There are 10 hidden switches. A switch that is on adds its own fixed numbers to the row, and there is some noise. The rows also spread widely along 14 directions, which tell nothing about the answers.
In the rows, 128 means zero.
Some rows, each with its switches (1 for on, 0 for off) after it:
[140  98 136  64 124 114  84 121 102 147 115 105 103 131 100 105 122 115
 118  67 145  91 128 179  69 198] => 1 0 0 0 1 1 1 1 0 1
[ 76 119 129  89 159 154 111 159 152 132 105 214  86 122 103  77 112 130
 114 136 150 147 151 102 128 141] => 0 0 0 0 1 0 0 0 1 0
[109 134  63  96  74 158 137 143 116 125 109 168 107 107 135 125 197 164
 147  94 171 111 125 119 170 127] => 0 0 0 0 1 1 1 1 0 1
[124 127 100 113 130 175 135 180  90 123 119 189 139 101 114 133 163  96
 161 128  43  80 110 161 119 171] => 1 0 0 1 0 0 0 1 0 0
[121 114 121 138 116 165 126 123 120 140 134 139 177  94 176 112 157 120
 140 140 130 167 134 166 138 132] => 0 0 0 0 0 1 1 0 1 0
[111 135 103 184 158 159  42 156 154 121 134 125  92 139 149 112 120 179
 155  76 145 104 133 138 160 173] => 1 0 0 0 0 0 0 1 0 0
[149 133 113  81  62 180 154 146 110 140 131 159 129 121 135  91 131  85
 139 133 123 135  91 184 114 155] => 0 0 0 0 0 1 0 1 1 1
[133 114 129 128  98 156 122 149 125 138 149 157 127 120  95  88  80  91
 115 140 110 114 104 152 126 146] => 0 0 0 1 1 1 0 0 1 0
[136 170 125 124  60 137 134 104 139 163 100 124 115 121 163 111 162 133
 131 114 204 173 141  94  98 123] => 1 1 0 0 0 0 1 0 0 1
[171  95 126 108 133 154 137 129 115 178 124 124 133 190 133 147 146 103
  86  79 145 121 130 185  76 129] => 1 0 0 0 1 1 1 1 0 1
[ 64 103  68  96 126  99  79  88  97 133 112 111 141 127 120  85 145 170
 119  76 206 134 149  94 187 122] => 1 0 0 1 0 1 0 0 1 0
[120 136 111 150 112 148 115 152 122 114  99 157 112 196 128 155 147 138
  99  92 139 144 128  91  83  92] => 1 0 1 1 1 1 1 1 0 1
[ 92  99 118 146 153 139  72 164 125 114  93 161 137 129 143 114 139 151
 144 135  96 132 105 129 100 181] => 0 0 1 0 0 1 1 0 0 1
[129 123 153 193  83 116  60 109 129 121 110  92 135 122 137 111 143 165
 134  79 182 112 146 117 135 135] => 1 1 1 0 0 1 1 0 0 0
[134 138 167  86 100 154 124 160 145 173 108 143 104 145 130  73 150  72
 114 194 112 177  97 150  56 143] => 1 0 1 0 0 1 0 1 0 0
[ 51 131  84  99 105 118  70 163 123  89  95 163  85 102 113  80 166 179
 144 149 132 104 111  87 124 150] => 0 1 0 0 0 1 0 0 0 0
[129 173 127 144  86 151 131 130 106  97 111 179 121 153 142 156 192 138
 116 104 149 133 144 105 168  44] => 0 0 0 1 1 0 1 0 0 1
[134 100 106 137  74 142 132 120 121 157 139 122 164 125 123 101 149 114
 106 151 141 123  92 136 146 111] => 0 0 1 1 0 1 0 0 1 1
[130 105 114 137 110 189  73 149 148 105 167 104  82  69 188  99 159 185
 151  96 160  93 149 195  78 188] => 1 1 0 0 1 1 0 0 0 0
[ 97  64 159  91 152 186 143 129 139 126 129 205 136  82 131  70 138 118
 117 148 153 138 166 170 128 137] => 1 0 0 0 1 0 0 0 0 0
[130  86 106 109 110 206 142 130 109 107 162 154 161 117 180  84 121 114
 143 115 144 163 124 214 129 140] => 0 0 1 0 0 0 0 1 0 0
[ 59 111  88  73  77 151 114 124 130  67 118 166 114  84 152  65 150 169
 130 169 172 161 107 100 112 128] => 0 0 0 0 1 0 0 0 0 1
[156 127 160 100  43 137 128 104  71 109 107 143 161 139 107  92 123  83
 145 100 134 118  98 187 160 133] => 1 0 0 0 0 1 1 1 0 1
[125 150  92  69 171 121 123 154 115 200 155 144  97 105 116 122 148  97
 122 133  94 132 128 163  73 166] => 0 1 0 1 1 0 1 0 0 1
[ 83 117  69  91 114 104  89 125 106 110 151 114  91 124  88  92  61 144
 103  85 160 107 118 108  61 164] => 0 1 0 1 1 1 0 0 0 1
[101 103  85 117 208 122 129 153 116 217  98 156 147 161 105 129 122  97
 111 100 115 147 129 119 100 173] => 0 0 1 0 0 1 0 1 0 1
[ 88 112 123 139 117 127 138 115 130 138 145 145 169  93  99  84 110 101
 101 155 141 152 133  96 138 103] => 1 0 1 0 0 0 0 0 1 0
[101 116 130  98  86 118  74 136 147 148 107 126  85  93  96  62 123 137
 124 137 163 111 107 101 101 187] => 0 0 1 1 0 1 0 0 1 1
[159 134 113 126 115 174 151 163  91 136 110 172 154 150 168 148 211 114
 132 122  82 128 114 177 112 114] => 1 1 1 0 1 0 0 0 1 1

New rows, each followed by its switches (1 for on, 0 for off):
[ 91  83 143 119 106 168 118 136 108  66 110 186 129 100 139  97 159 158
 122  98 166 112 168 145 109 115] => 0 1 1 0 1 1 0 0 0 0
[113 180  75 112  94 108 109 125 105 133 122  90 120 136 146 131 124 126
 111 102 153 166 115  81  70 130] => 0 0 0 0 1 1 0 0 1 1
[ 85 104  77  98 131 120  93 113 111 159 147  87 163  57 171  69 138 139
 157 166 129 164  96 168  93 203] => 0 1 0 0 0 1 0 0 0 1
[101 151 123 164  85 119  57  96  97  62 137  68 169  94 190 122 147 163
 146 110 139 158 119 136 111 129] => 1 0 0 0 0 1 1 0 1 1
[125 112 105 147  19 205 160 135 107  62 129 182 154  85 144  92 114 136
 159 110 150 111 121 145 142 134] => 1 1 0 0 0 1 0 0 1 0
[135  79 104 127  91 153 114 152 149 156 111 129 118 106 100 109 133 131
 127 120 125  59 102 123  82 204] => 1 0 0 0 0 0 0 1 0 0
[ 90  79  94 121 130 145  98 154 156 133 139 181  82 157  70  68  61 153
  93 105 174  94 124 119 142 140] => 0 1 0 0 1 1 0 0 1 0
[ 72  95  76 141 124 126  72 151 115  87 136 142 104 147  86  88  68 161
 117  94 133  93 115  98  96 156] => 1 1 1 1 0 1 0 0 0 0
[111  78 135 107 109 145 140 106 130 135 130 162 160 162 119  74 129 114
  77 155 167 164 112 142 152  75] => 1 0 1 0 1 0 0 0 1 1
[108 116  74 155 164 107  91 140 133 190 138 114 149  92 123 125 133 141
 143 132  99 107 104 130 123 193] => 0 1 0 0 0 0 1 0 0 1
[124 100 146  53 112 120 120 112 107 150 148 125 113 145  96  61 143  93
  81 134 160 124 131 178 101 101] => 1 1 1 0 0 0 0 0 0 0
[127 131 110 216  82 147 116 136 153 113 109 146 139 118 140 149 110 166
 123  82 164 126 136  66  96 137] => 0 1 1 0 1 0 1 0 1 1
[129 113  49 115 155 147 100 156 123 181 170 112  97 166 117 102  97 133
 116  88 132 102 111 171 118 168] => 1 1 0 0 0 1 0 0 0 0
[109 107 113  77 137 138  88 154 130 176 132 132 104 109 121  72 173 120
 124 158 116 122 113 160 120 165] => 1 0 1 1 0 1 0 0 1 0
[116 165 150 129 136 128  86 145 117 110 191 100 117 108 114 115 137  82
 103 168  63 117 118 167  75  98] => 1 0 0 1 0 0 0 1 0 0
[144 142  99 147 134 146  92 140 115 147 149  98 111 118 145 137 123 131
 133  65 136  95 136 156 104 172] => 0 0 0 0 0 1 0 0 0 1
[ 55  77 134 110 142 126 116  98 137 129 129 164 144 124  87  64  93 121
  90 148 180 154 138 105 128 107] => 1 0 0 1 0 1 0 1 0 1
[105  83  97 107 109  95  71 113  85 108 130  84 148 108 101  94 101 138
 119  97 133  86 104 141 113 175] => 0 0 0 0 1 1 0 0 0 0
[106 133 145 142  71 126  80 139 115  72  93 114 140 120 154 123 199 151
 113 160 113 121 111 100  85 102] => 1 0 0 0 1 1 0 0 1 0
[100 192  65 145  97 157 119 155 121  99 144 151 109 108 150 134 108 132
 150 119 118 164 125  79 101 129] => 0 0 0 1 0 0 1 0 0 0
[129 108 133 155 109 123  70 122 137 126 119 110 112 149 136 109 153 167
 106 106 171  99 131 131 130 118] => 0 1 0 0 1 0 0 0 0 0
[123 141 122  81 122 150 115 163 134 181 142 183  79 117  99  68 168 117
 129 147 134 111 123 179 192 123] => 0 1 0 0 1 1 0 0 1 0
[157 146 120 177  43 119  72 135 108 106 145  62 134 131 141 119 145 140
 127 136 112  89  74 149 111 125] => 0 1 0 0 1 1 0 0 0 0
[ 97 131 109 101 152 163 112 146 151 141 153 164  81 146 127  84  84 117
 100 134 155 163 141 124  91 125] => 0 0 0 1 0 0 0 0 0 0
[104  99  35  61 121 160 123 165 105 152 130 152 107  87 137 101 190 161
 151 107 124  89 119 165 125 189] => 1 1 0 0 1 1 0 0 1 0
[121  45 125 131  76 194 133 137 133  93 126 180 132 140 110  82 101 146
 112  74 183  84 139 165 120 143] => 1 1 1 0 0 1 0 1 1 0
[ 84 137 107  83  34 153  99 134 129  63 120 141  89 104 145  73 163 162
 136 134 187 152 118 113 113 112] => 0 0 1 0 0 1 1 1 0 0
[107  92  23  95 132 118 105 103  67 160 120  89 173 132 148 113 112 141
 150  66 144 134  99 142 124 202] => 1 0 0 1 0 1 0 0 0 1
[142  68  77  90 128 188 137 156  93 128 133 163 133 124 141 133 155 138
 142  43 138  90 145 205 124 175] => 0 0 1 0 1 1 1 1 0 0
[ 59  79 117 168 160 102  67 126 138 121  86 157 140  97  95 102 114 173
 129 115 141  88 137  65 111 182] => 1 1 0 1 0 0 0 0 0 1
[119 121 143 125 137 123  88 107 137 152 117 116  96 155 119 103 117 143
  92  71 210 130 162 116 122 123] => 1 0 0 0 1 1 0 0 0 1
[151  80 128 140 164 136  78 131 117 170 139  93 127 137 125 127 157 141
 116  52 148  72 142 195 131 172] => 1 0 1 0 1 1 0 1 0 1
[165 173 135 138 111 128  96 159 114 181  75 123 109 165 132 146 171 104
 127  91 118 111 127 117 107 153] => 0 0 0 0 0 1 0 0 1 0
[122 174 132 127 137 105  74 143  69 132 152 117 134 122 113 105 140  91
 145 132  64 117 109 183 151 126] => 0 1 0 1 0 1 0 0 0 0
[113  80  52 142 119 111 110 152 104 154 119 109 161 104  99 143 148 143
 118 105  91  42 103 116  90 184] => 0 1 0 0 0 1 0 0 1 0
[132  74 125 161  86 168 126 160 137 131 114 169 139 101  89 118 147 133
 138 108 119  55 120 139 142 164] => 1 0 1 0 0 1 1 1 0 0
[116 151 123 100  84 142 118 139 100  98 113 135 116 141 143 117 161 123
 110 113 136 133 138 127  63 106] => 1 1 0 0 0 1 0 0 1 0
[101 131  36  73 106  94 134  91  68 149 111  92 161 109 127 119 141 135
 124  50 183 147 132  84 122 153] => 1 0 1 0 1 0 0 0 1 1
[ 87 131 132  72  67 137 105 134 115  96 105 163  92  90 125  88 214 149
 119 143 162 104 148 118 113  98] => 0 1 0 1 0 1 0 0 1 0
[112 151 158  70  74 114 118 116 114 135 131 134  92  66  89  72 141 102
 124 121 170 112 141 145 102 142] => 0 1 0 0 1 1 0 1 0 1
[100 154 159 169 139 108  95 129 169 164 140 122 119 108 101 101 115 108
  96 160 144 160 144  73 104 106] => 1 0 1 0 0 0 1 0 0 0
[111  89 105 138  48 155  94 117 133  66 108 151 117 149 130  95 125 187
 130  88 192  96 107 127 133 132] => 1 1 0 0 0 0 1 1 0 1
[102 106  80 131 150 153 144 153 123 149  92 182 140 182 121 151 123 126
  97  64 155 151 158  89  95 119] => 0 0 1 0 0 1 1 1 1 0
[126 116  87  78 169 144 147 125  86 175 153 149 149 161 114 114 101  82
 105  72 136 150 135 192 139 131] => 0 0 0 0 1 1 0 1 1 1
[134  95 123  58 112 174 131 131  88 122 122 176 125  97 136  88 162 117
 149 109 126 104 127 199 135 170] => 1 0 0 1 1 0 0 0 0 1
[117  64 151  78 152 146 104 125 150 183 111 134 105 157 129  78 161 129
  82 106 193 132 162 172  69 143] => 1 1 1 0 0 1 0 1 1 0
[123 164 134  59 124 136 153 118 107 167 188 128 125  65 109  78 123  49
 117 162 111 152 129 178  97 128] => 1 0 0 0 0 0 0 0 0 1
[102 172 136 106  79 154  98 118  92  63 126 139 127 110 179  78 140 133
 152 106 161 191 147 144 111 113] => 1 1 1 0 0 0 0 0 1 0
[129 119 131  61 102 137  96 166 106 142  98 169  92 137 110  81 182 126
 141 149  98 104  98 181 121 162] => 1 1 0 0 1 1 1 0 0 0
[113 103  78  86 154 117 120 107  91 182 128 105 169 115 145 115 155 116
 124  99 135 151 137 159  91 165] => 1 1 0 1 1 0 0 1 1 0
[104  74 124 176 193 137 128 114 117 156 151 141 196  96 118 137 120 112
 103 119 110 119 163 133 127 127] => 1 0 0 1 1 0 0 0 0 0
[105 175 113  90 136 140  89 156 126 152 151 150  62 117 121  73 146 130
 140 126 145 143 139 156 151 130] => 1 1 0 0 1 1 0 0 0 0
[128  79 142 148  71 122 103 103 139 142  90  85 171 126 131 109 131 126
 101 136 156 119  98 107  54 167] => 1 0 0 0 0 1 0 1 1 1
[147 121 102 149  83 123 126 124 124 168 126 122 137  85  87 118 101 116
 140  76 151  81 117 107 139 187] => 0 0 1 0 0 0 1 0 0 1
[104 100  58 116 111 112  92 103 101  97 156  81 132 118 128 144 144 173
  98  72 159  88 130 112  88 126] => 1 0 0 1 1 0 1 0 0 1
[131  96 158 159 171 139  60 164 174 179 122 158  99 145  97  94 174 146
 108 155 111  71 119 157 195 136] => 1 0 0 0 1 0 0 0 1 0
[101 151  98 163 109 167 127 156 156 159 132 168 107  50 133 104 132 142
 159 131 151 141 136  84 141 169] => 0 0 1 1 1 1 0 0 0 1
[173 132 182 139 107 159  68 156 114 117  93 139 111 200 145 116 173 115
 129 114 100  96 102 196 132 129] => 1 0 0 0 0 0 0 1 0 0
[ 70  89 135  64 165  97  95 102 116 144 147 107 126  93  85  85 123 107
  78 105 162 126 163 130  54 143] => 1 0 1 1 0 1 0 1 1 1
[131 138 125 141  81 129  79 141  93  90 121 131 148 136 133 110 171 134
 151 132  99 124  86 163 181 114] => 0 0 1 0 1 0 1 1 0 0
[126 101 145 134 143 139  86 124 106 120  66 156 146 156 140 134 159 144
 132  54 151 102 150 143 135 158] => 0 0 0 0 0 0 0 1 1 1
[122  88 126 130  56 118  84  90 133  94  98 105 140 162 152 101 158 183
  95 118 199 129 106 117 106 105] => 1 1 0 0 1 0 1 0 1 1
[ 82  91  94 134 140 121  72 117 106 104 173  84 166  61 148  94 108 140
 132 157  98 130  96 161  85 179] => 0 0 0 1 1 1 0 0 0 1
[ 86 148 132 115  92 129  68 132 125  77 142 122 103  78 125  79 150 144
 143 139 139 110 123 135 138 132] => 0 0 0 0 0 0 0 1 0 0
[ 95 161 134 118 122 169 146 146 115 101 156 186 103  85 119 121 171 117
 123 108 138 110 175 150 117  84] => 1 1 0 0 0 1 0 1 0 1
[158  82 123 155 109 148 100 134 104 172  81 124 160 161 132 126 172 128
 141  81 133  91 114 156 149 171] => 1 0 1 1 0 1 0 1 0 0
[100 148 117  79 126 148 130 147 111 135 108 186 104 137 102  84  91  97
 125 108 136 151 130 118 108 152] => 1 0 0 0 0 1 0 0 1 1
[102  75  32  70 119 143 150 135 112 152 152 130 154  91 111 109 112 119
 131 127 108 110  85 147  74 199] => 1 0 0 0 0 0 1 1 0 1
[ 72 110  96 109 150 106  82  91  92 115 130 117 135 101 105  97 117 159
 129  42 196 115 165 127 172 145] => 1 0 0 0 1 1 0 1 0 1
[134  80 125  89  58 124 119 114 130 160 112 115 119 125  82  69 105 110
  98 126 179  87 102 124 105 163] => 0 0 0 0 0 1 0 0 0 0
[ 82 127  50 145 161  84 107 137 105 190 103 107 164 162 103 142 139 118
 104 120 116 151 108  56 110 128] => 0 0 1 1 0 1 0 1 0 0
[ 82  90  67  79 153 129  72 158 100 114 119 148  93 127 110  82  94 159
 143  73 134  96 115 149  85 217] => 0 1 1 0 0 1 0 0 0 1
[ 78 123  27 114 130 118 125 126 106 129 145  96 151 127 144 132 165 149
  99 121 143 146 123  76  93 102] => 1 0 1 0 0 0 0 0 0 0
[113 105  80 141 127 146 116 151 104 119 142 108 173 124 152 153 175 124
 110 135  78 108 107 153  77 127] => 0 0 0 0 0 1 0 1 1 0
[138  87  77  95 151 163 126 150 129 154 166 124 107 140 134 115 109 125
  97  95 137 112 119 170  63 166] => 0 0 1 0 1 0 0 0 0 1
